Every row belongs to one group in each of 2 separate groupings. Each group adds its own fixed numbers to the row, and there is some noise. The rows also spread widely along 5 directions, which tell nothing about the answers.
(in the rows, 128 means zero)
Known rows, each followed by its group in each grouping:
[130 106 104 131 118 222 109 120 111 161 143 129 127 150 142 114 122 146
 131 182 142  99 118 120 100  92 115 121]
(2) kopo
[105 140 109 105 124 184 152 152  95 149 118 144 107 150 119  98 122 163
 121 131 146 115 137  91 109 132 128 132]
(3) Tize
[101  73 132 138  95 184 163 187 169 130  87  73 134 163 138 162  87  92
 126 134 127 118 164  83 130  74 101 133]
(0) Vuz
[125 118 103 123 127 143 124 154 126 160  99 109 122 140 151 129 139 140
 147 141 104 124 140  77 139 128 120 128]
(1) diza
[124 108 101 120 126 152 119 135 122 166  94 111 137 116 155 117 133 149
 141 143 120 105 141  83 115 138 108 108]
(2) diza
[109 169 124 112 131 114 159 153  97 134 131 120 118 136  81 106 145 174
 114 110 132 133 100  84 143 142 153  82]
(0) Matu
[122 121 113 115 141 162 115 165 137 133 122 140 115 158 129 139 106 115
 117 147 150 113 138  97 136 115  92 122]
(1) Vuz
[115 102 139 109 144 162 155 154 114 156 141 133  95 155 104 154 129 136
  75 153 145 101  93  87 111 108 115 102]
(3) kopo
[142 121 122 130 134 206 115 132 117 171 136 147 144 149 154 123 116 131
 123 164 172 118 142  74 138  95  93 120]
(1) Rim
[162 187 131  76 112 149 106 158  94 136 123 184 108 139 160  86 168 198
 183 108 105 159  96  91 141 179 154 122]
(3) Matu
[103 143 101 126 121 199 135 153 132 131 151 132 112 177 117  95 107 150
 123 155 153 139 140 125 133 100 139 151]
(1) Tize
[109 175 106 107 143 153 134 120  74 144 141 161 128 128 109 101 152 186
 138 127 158 125 107  71 121 172 136  92]
(0) Rim
[144  95 100 111 107 171 112 126  48 174 108 167 142 123 137 116 141 150
 144 148 147  94 146 105  77 174  88 101]
(3) kopo
[ 89 137 100 127 150 113 187 168  94 128 119 110 134 136  96 121 121 161
 125 108 114 161 147 101 145 120 124 147]
(1) Rim
[151 121 124 128 103 167 104 134 108 173 113 121 133 136 135 112 124 145
 135 135 136  98 115  85 118 134 117  91]
(2) Matu
[118 135 121 119 134 139 130 156  92 147 133 126 128 124  97 102 140 148
 120 122 139 118 113 107 126 137 123  98]
(1) Matu
[ 72 138 105 114 107 129 156 165 112 118 123 124 124 151  88 120 128 149
 124 109 136 136 135 107 124 153 123 125]
(0) Vuz
[ 75 168  99 125 147 140 168 110  87 127 166 143 135 148  68  68 135 185
 114 116 172 140 112 120 113 140 153 117]
(2) Rim
[ 88  58 110 143 105 191 181 156 149 141  92  55 143 143 109 115  80 112
 111 138 131 104 190 100 106  61  98 163]
(2) Tize
[110 126 109 130 109 154 162 131  74 137 124 128 151 129  96 108 116 162
 133 119 157 117 156  88 111 142 120 128]
(0) Rim

New rows. What belongs after each?
[132 135 139 122 103 169 144 143  97 153 135 123 132 137 109 117 139 150
 125 122 153 106 119  71 129 129 124  92]
(0) Matu
[116 143 115 108 119 171 118 171 123 124 126 145 111 161 126 125 118 147
 126 117 130 140 105  86 137 130 126 116]
(0) Vuz
[108 125  95 139  81 159 124 144  91 140 108 148 155 148 132 112 114 133
 155 142 151  97 163 113 100 169  91 120]
(0) Vuz
[135  90 110 124 112 227 106 151 137 162 116 128 132 150 155 132  86  99
 131 171 149  88 174  73 119  70  67 144]
(1) Tize
[ 96 141 116 124 125 173 127 130  88 141 160 143 108 158  90 112 137 174
 115 155 155 118  89 110 111 143 133  97]
(0) kopo
[ 97  97 129 132 147 124 186 164 132 166 111  65 126 133  90 146 130 113
  71 133 143  95 143  86 125  93 105 100]
(1) diza
[117 156 108 110 135 174 121 154 120 138 137 148  94 160 120 104 122 154
 109 145 133 133 122  93 139 116 139 139]
(1) Tize
[ 98 162 123 108 118 166 139 163 116 123 135 164 107 169 117 123 132 157
 137 122 143 138 112 112 123 158 128 136]
(3) Vuz
[135 112 123 121  88 169 145 174 129 142 113  85 136 142 124 126 119 122
 149 125 109 143 135  90 141  84 118 151]
(1) Matu
[127 162 132 122 125 186 129 123 101 162 171 151 125 153  93 105 144 159
 107 150 196 103  94  84 128 134 143  78]
(0) Matu
[141 143 116 106 138 171 109 131  62 174 148 187 116 142 127 118 149 179
 113 144 141 102  89  82 110 170 117  89]
(3) kopo
[127 141 109 128 125 168 119 149 123 161 144 119 119 153 121 111 134 146
 129 156 145 127 127 102 119 125 124 124]
(1) diza
[ 83 123  94 118 120 142 141 165 122 124 118 111 130 157 109 107 110 155
 138 119 139 134 136 129 117 132 114 137]
(2) Vuz
[140 102 118 142  89 206  96 104 100 182 132 128 171 130 124 108 116 132
 118 156 178  66 140 104  94 114  83  89]
(2) Matu
[119 121 111 136  96 195 150 142 122 129 124 113 156 138 133 115 102 152
 156 139 152 134 151  91 115 113 118 153]
(0) Rim
[101 106 117 129 131 121 158 180 134 153  84  64 118 125 132 137 136 125
 114 122 110 138 144  91 126 105 120 132]
(1) diza
[114 144 112 108 158 132 154 151  91 138 124 151 128 133 127 115 130 148
 118 129 138 135 129  80 143 142 120 113]
(1) Rim
[129 146 115 116  97 156 119 132 100 159 130 134 144 133 123 100 142 175
 151 131 132 116 119 106 106 153 124  98]
(2) Matu
[ 97 139 106 112  98 128 160 163  98 113  96 122 137 135 129  99 133 186
 200  87  84 171 154  97 130 158 151 160]
(0) Rim
[101 133  97 124 123 151 130 146 114 139 117 137 140 150 119 110 107 143
 136 141 142 123 138 120 101 142 108 127]
(2) Vuz
[109 152  91 105 119 156 129 141  95 150 111 144 124 134 131  84 126 172
 148 127 101 129 134  94 120 155 129 141]
(2) Tize
[106 107 122 128 108 138 172 162 135 130 101  76 124 145 111 126 126 132
 137 125 114 144 137  73 131 123 142 139]
(0) diza
[118 123  91 117  75 190 123 152  95 127  98 132 141 139 144 101 115 158
 188 131 115 128 180 102 107 151 107 160]
(0) Tize
[120 144 135 115 145 147 150 153 153 136 124  96  85 151 118 130 142 152
 118 131 110 149  85  63 144 114 154 107]
(0) diza
[119  93 111 143 114 159 146 145 126 155 119  81 150 148 119 131 126 121
 133 160 150 111 171 112  99 105  91 145]
(1) diza
[154 149 102 117 103 142  98 153  75 153 119 147 139 131 138  97 143 167
 167 127 124 126 139  94 124 177 121 111]
(1) Matu
[122 181 111  91 175 107 113 118  90 154 152 173  98 147 118  99 177 183
 106 141 140 107  83  80 135 180 141  60]
(1) diza
[113  94 124 148  90 180 149 160 140 148  94  74 144 146 140 123 122 133
 167 136 114 131 169  90 111 111 114 146]
(0) diza
[ 94 141 105 113 131 176 148 151 111 139 114 125 105 158 117 117 116 153
 121 116 122 115 138  77 127 121 133 127]
(0) Tize
[100 129 115 100 119 166 158 166 109 132 117 129 103 148 116 117 121 153
 133 109 115 137 142  91 118 126 132 144]
(3) Tize
[113 163 108 116 138 164 136 127  90 151 149 169 132 134 109  90 131 176
 132 133 177 120 127  86 122 162 128  97]
(0) Rim
[ 83 143  91 120 123 158 138 142 125 122 137 131 126 157 104  91 109 157
 141 135 150 140 128 140 113 147 122 135]
(2) Vuz
[ 98 101 123 138  93 196 148 147 121 147 137 123 149 168 111 137  88 114
  98 151 197  97 158 117 106 103  88 137]
(3) Vuz
[132 129 108 124  83 188 124 121  82 143 127 156 169 133 135  97 121 158
 171 147 161 122 163  95 114 155  98 142]
(0) Rim
[132 145 138 125 111 161 143 148 108 152 140 111 141 128 104 115 134 145
 138 115 151 124 117  83 137 125 140  99]
(0) Matu
[139 154 120 107 105 165 119 159 150 131 109 123 109 146 178 118 145 161
 191 128  86 169 112  81 133 126 153 145]
(0) diza
[123 124 116 105 125 170 135 145  84 167 129 160 107 147 125 115 148 147
 116 143 142 102 102  92 104 149 110 100]
(3) kopo
